The groups are shells around one centre, one inside the other: the same stretched ball of 7 dimensions in 9 sizes.
In the rows, 128 means zero.
Some rows, each with its group after it:
[133  73 142 154  89 140 123 147  53 125 139  91 107 144  67 140 163  54
 185 145 150] -> Z46
[ 91 117  65 172 204  93  61 137 147 110 143 159  81 168 164 119 161 126
  76  94  74] -> Z443
[109 131 101 147 174 120 105 202 150 176 178 149  97 165 153  96 133 143
  97  52  98] -> Z589
[107  77 107 146 164 130  94 148  91 105 143 118 113 161 111 153 158 102
 123 136 113] -> Z576
[147 133 147 141 134 156 183 184 102 155 156 133 115 180 110 141 136 142
 126  92 141] -> Z898
[148 193 134 142 144 131 195 178 153 189 173 169  86 181 152 116 132 141
 106  55 122] -> Z898
[109  72  81 198 149  87  44 130  93  81 125 110  94 128 102 146 174  93
 121 167  99] -> Z898
[106 102 118 128 141 133 112 153 103 150 162 128  96 162 124 117 152  68
 147  93 118] -> Z576
[121 151 109 144 163 119 127 196 157 185 183 158  90 165 151  99 134 133
 102  56 106] -> Z696
[110  96 132 134 136 142 122 196  91 156 167  99 129 141 118 138 131 117
 137 102 116] -> Z576
[105  71 128 124 121 145 113 115  61 116 140 108  99 164  97 138 169  26
 178 129 134] -> Z696
[131 172 109 146 175 109 147 189 164 169 182 158 101 152 158 142 131 157
  80  93  98] -> Z46
[151 187 144 157 114 115 185 215 139 199 185 121 114 119 138 143 115 157
 113  94 114] -> Z443
[105 115  84 170 168  95  81 121 123 106 138 142  82 154 139 137 167  93
 107 127  92] -> Z156
[149 167 155 146 102 136 197 181 107 179 165 119 109 142 123 144 129 121
 140  98 131] -> Z46
[ 83 120  92 131 204 135 111 136 126 123 142 156  99 200 176 122 148 126
  89  59  84] -> Z443
[138 148 117 131 158 126 155 134 135 141 163 168  80 183 129 142 160  89
 118 112 127] -> Z443
[127 105 125 165 131 129 132 144  80 110 131 110 112 152 107 159 155 112
 131 138 121] -> Z112
[102 115  94 170 159  97  79 180 124 139 161 112 111 119 143 138 140 132
 102 116  83] -> Z46
[112  80 142 146  93 140 119 160  54 141 145  77 117 131  94 133 148  63
 179 120 129] -> Z696
[144 187 139 149 116 114 185 170 131 178 172 130 100 129 142 151 131 119
 123 107 114] -> Z589
[143 136 143 139 114 139 169 162 104 162 161 133  95 164 107 130 147  90
 150 101 141] -> Z576
[ 99  85 136 116 134 159 137 130  63 124 139 107 115 174 118 143 154  63
 160 105 124] -> Z156
[138 135 143 136 123 136 155 223 121 194 190 117 119 137 116 128 122 132
 132  90 129] -> Z112
[122 128 115 168 130 116 123 150 108 141 144 129  90 154 127 120 152 102
 130  98 113] -> Z576
[113  73 127 140 113 127  91 184  83 154 171  91 114 123  90 129 147  66
 166 129 128] -> Z901
[143 153 126 151 159 128 162 199 137 158 170 142 116 158 133 152 129 172
  90 102 116] -> Z589
[116 167 122 147 152 125 161 166 130 164 158 139 103 160 166 130 131 139
 104  68  96] -> Z156
[133 133 120 148 137 129 148 119 109 128 141 152  78 183 119 130 166  77
 137 107 130] -> Z46
[ 85  94  87 164 182 112  77 134  99  93 128 117 113 153 150 152 154 125
  96 120  78] -> Z898
[125  70 118 165 112 118  95 111  60  89 126 100  97 138  75 160 179  44
 166 180 134] -> Z901
[142 109 148 117 121 154 162 176  97 164 174 129 106 169  90 135 147  80
 159 110 153] -> Z901
[139 155 130 162 125 113 157 173 117 154 160 119 108 128 127 156 137 129
 119 125 113] -> Z156
[139 103 145 153  94 137 142 170  76 151 153 100 108 140  85 135 149  82
 168 124 143] -> Z576
[150 116 147 138 111 149 172 141  83 135 147 129  98 174  86 148 159  77
 160 128 155] -> Z901
[ 99  91  89 160 171 114  80 118 103  96 131 136  90 169 131 135 169  88
 116 120 100] -> Z156
[122 152 146 140 107 139 186 113  79 138 132 116  99 159 138 150 149  75
 153 102 119] -> Z443
[102 114 132 102 146 150 145 149  97 153 166 124 111 167 137 139 143  72
 145  91 117] -> Z46
[137 125 136 133 152 145 149 235 130 185 190 130 126 157 118 130 120 162
 111  83 128] -> Z443
[141 188 156 123 127 146 218 192 126 196 178 133 116 156 151 145 116 144
 120  70 121] -> Z589
[114 113 115 135 154 120 111 190 121 156 180 118 117 132 127 146 136 114
 119 119 107] -> Z112
[144 127 151 116 117 146 170 191 109 180 186 124 111 151  99 142 137  91
 153 112 146] -> Z589
[111  78 124 131 141 149 125 110  67  99 128 122 101 184 103 148 170  59
 154 129 131] -> Z156
[100 103 108 132 185 144 122 142 105 115 141 141 109 192 143 141 151 121
 105  91 104] -> Z112
[128 163 136 141 124 121 159 201 131 196 185 122 109 129 144 126 122 125
 126  79 109] -> Z112
[104 116  97 136 168 121 104 120 124 129 150 159  74 186 141 114 167  68
 124  90 109] -> Z696
[124 110 153  93 156 181 181 198  97 168 176 129 134 192 119 145 127 129
 132  77 139] -> Z898
[125  71 112 155 136 118  87 154  88 111 152 109 107 137  81 156 165  77
 144 168 129] -> Z696
[127  85 145 128 121 160 148 156  67 131 147 110 117 171  90 146 152  82
 161 120 145] -> Z576
[ 93  91 118 108 164 151 125 118  84 115 144 129 107 184 133 147 159  64
 140 107 113] -> Z46
[101  80 110 108 172 141  98 159 108 136 172 135 107 172 120 135 154  75
 134 110 119] -> Z589
[128  63 119 181 108 118  77 174  74 125 144  93 105 131  71 124 160  86
 159 142 134] -> Z898
[126 110  99 198 124  88  86 129  99 104 129 114  86 125 107 144 168  91
 129 156 107] -> Z901
[103  94  99 145 167 128 107  88  90  83 121 143  85 189 126 147 178  66
 128 128 111] -> Z696
[121  54 118 159 114 124  75 155  71 119 148  99 101 138  69 130 168  54
 170 151 138] -> Z901
[ 94  64 127 116 136 156 111 124  61 119 140 111 106 178 108 129 163  42
 169 106 128] -> Z696
[108 122 131 125 131 144 141 158 101 166 161 128  98 170 135 110 143  79
 149  67 119] -> Z112
[107 117 125 133 129 143 140 119  90 140 139 136  83 187 132 107 161  56
 156  72 123] -> Z443
[135 121 121 157 125 120 134 124 101 125 142 137  82 162 105 138 168  69
 145 130 131] -> Z156
[149 110 168 127  91 164 193 148  58 141 145 105 115 165  79 160 151  73
 178 132 161] -> Z589
[130 201 118 158 143 107 167 175 162 193 173 160  80 156 174 105 130 137
 100  48  98] -> Z898
[132 114 159 103 112 166 175 179  89 181 177 121 112 171 102 126 139  72
 170  85 151] -> Z901
[136 116 148 143 110 150 172 130  68 124 133 114 107 169 100 155 156  83
 158 125 141] -> Z112

New rows. What belongs after each?
[133 111 154 100 124 166 173 170  92 167 174 128 111 178 101 137 143  74
 163  98 151] -> Z901
[117 124 117 141 161 140 142 141 111 131 142 149  95 192 136 128 153 112
 117  84 117] -> Z156
[120 151 132 125 150 139 153 225 143 208 195 137 113 157 151 106 115 146
 113  44 111] -> Z901
[139  89 131 151 119 136 136 121  69 101 132 117 100 163  78 163 172  66
 158 163 145] -> Z901
[103  69 130 127 134 154 110 159  71 134 150 105 116 167 103 126 151  75
 158 102 128] -> Z156
[142 140 131 186  95 107 137 174 104 159 151 108  96 121 108 127 144 110
 142 116 122] -> Z901
[132 190 131 145 137 116 174 200 151 199 185 137 105 135 163 129 117 148
 104  69 100] -> Z696
[106 121 139  95 152 166 161 170 106 174 173 138 110 191 142 118 135  92
 140  54 124] -> Z696
[115  51 133 133 144 160 115 167  56 107 141  95 136 165  84 162 151 105
 146 140 135] -> Z898
[122 113 156 112 117 173 189 116  59 130 133 121 107 194 112 147 155  62
 169  98 144] -> Z901
[106  73 111 145 160 132  88 179  95 126 157 111 121 151 110 141 147 116
 123 121 113] -> Z156
[ 94  76 127  97 158 165 117 164  90 151 167 128 112 189 122 115 148  70
 151  73 126] -> Z443
[102  90  77 173 175  95  60 119 113  87 133 134  88 151 126 146 173  91
 106 148  93] -> Z696
[140 198 128 155 146 119 195 153 141 159 155 154  94 162 163 149 135 147
  95  86 104] -> Z443
[114 119 136 149 128 148 150 172  85 150 143 110 117 165 131 124 135 126
 135  73 116] -> Z443
[132 134 120 154 153 132 143 178 125 152 157 145 100 175 128 123 142 139
 110  83 120] -> Z46
[109  78 101 138 165 128  96 103  90  87 134 138  91 179 107 154 179  59
 134 148 121] -> Z901
[121 134 111 182 132 107 115 172 117 150 148 122  96 140 134 117 143 129
 117  91 102] -> Z901
[103 119  92 150 176 115 106 108 117 104 135 152  83 180 147 138 167  89
 109 111  98] -> Z156
[105  96  94 159 164 104  78 156 112 116 154 119 108 134 126 152 154 106
 111 141  96] -> Z156
[120  84 124 143 148 142 119 170  85 121 149 111 123 158 102 156 148 117
 129 131 125] -> Z156
[110  47 129 138 135 150  90 202  70 138 161  88 134 146  84 133 142 106
 152 119 131] -> Z898
[111 112 100 167 143  97  79 182 124 151 169 115 101 118 126 126 144 108
 120 119  98] -> Z156
[134 125 128 159 128 131 148 142  95 129 138 129  97 166 112 140 155 104
 135 115 128] -> Z576
[130 127 120 161 141 126 132 173 117 150 154 136  97 164 122 121 146 124
 121  91 120] -> Z156
[129 164 127 149 127 121 159 160 128 173 163 141  87 155 144 116 140 104
 129  75 113] -> Z156
[135 145 152 120 142 163 196 195 109 173 168 132 124 180 132 142 124 149
 121  71 131] -> Z901
[101 121 121 108 160 143 137 148 112 153 166 139 101 177 147 128 145  81
 132  79 111] -> Z156
[139 134 105 163 166 111 122 179 144 143 166 154  94 161 123 137 148 141
  95 114 116] -> Z696
[123  94 161 110 118 175 176 164  58 142 151  98 134 169  99 160 139  92
 163 113 143] -> Z696
[112 100 125 146 131 126 109 197  98 158 170  96 124 124 116 137 133 114
 136 113 112] -> Z576
[130 151 137 122 155 153 195 128 105 130 143 149 105 194 140 163 148 113
 118 100 124] -> Z589
[128 144 159 134  83 140 185 154  75 169 155  93 114 131 120 147 135  75
 171 107 128] -> Z443
[131 108 139 123 118 139 135 189 107 178 184 122 103 150  99 119 143  75
 160 102 141] -> Z901
[136 122 103 162 145 104 101 163 137 149 168 151  76 154 110 115 161  90
 125 116 124] -> Z589
[ 94  80 105 140 156 125  73 185 107 150 169 113 111 145 125 114 144  97
 131  94 103] -> Z696
[143 122 135 167 102 119 148 139  82 125 139 107 101 134  94 160 157  85
 152 153 132] -> Z112
[128 101 127 179  97 116 118 132  68 116 128  95  99 131  93 144 162  73
 161 145 126] -> Z46
[144 153 128 163 121 107 141 208 136 184 183 123 105 119 121 133 130 133
 121 109 118] -> Z112
[101 139 128 117 155 150 161 142 107 153 152 139 102 186 160 125 141  99
 127  59 106] -> Z112
[142 156 126 155 142 126 159 182 136 168 165 150  94 168 131 121 139 138
 111  81 122] -> Z46
[119  82 122 143 134 122  94 198  98 148 176  96 125 118  96 150 141 101
 139 144 121] -> Z901
[113 149 147 132 122 142 167 213 108 197 178 101 130 134 150 126 110 141
 130  59 106] -> Z898
[139 124 160 119 120 167 183 210  98 187 176 121 123 172 108 125 125 126
 147  71 147] -> Z589
[127 137  99 170 146  96 101 168 143 156 167 146  79 144 130 112 152 106
 114 101 107] -> Z112
[137 125 122 162 129 109 132 153 102 123 152 111 111 122 106 178 151 107
 126 168 117] -> Z443
[122  88 110 184 125 113  98 119  74  91 117 109  95 147  97 147 171  83
 142 151 119] -> Z901
[137 108 163 111 118 177 195 149  65 138 147 116 122 186  96 161 146  89
 161 114 154] -> Z589
[132 186 141 137 112 123 193 137 119 172 160 135  90 147 151 141 140  87
 138  92 114] -> Z898
[ 98 134 120 120 163 142 140 167 121 166 166 139 105 176 161 116 134 112
 118  54 101] -> Z156
[105 121 119 132 169 144 136 170 112 147 155 135 113 179 149 128 136 133
 109  70 104] -> Z576
[112 106 135 113 146 162 158 128  81 128 142 132 106 194 124 142 155  77
 146  95 130] -> Z576
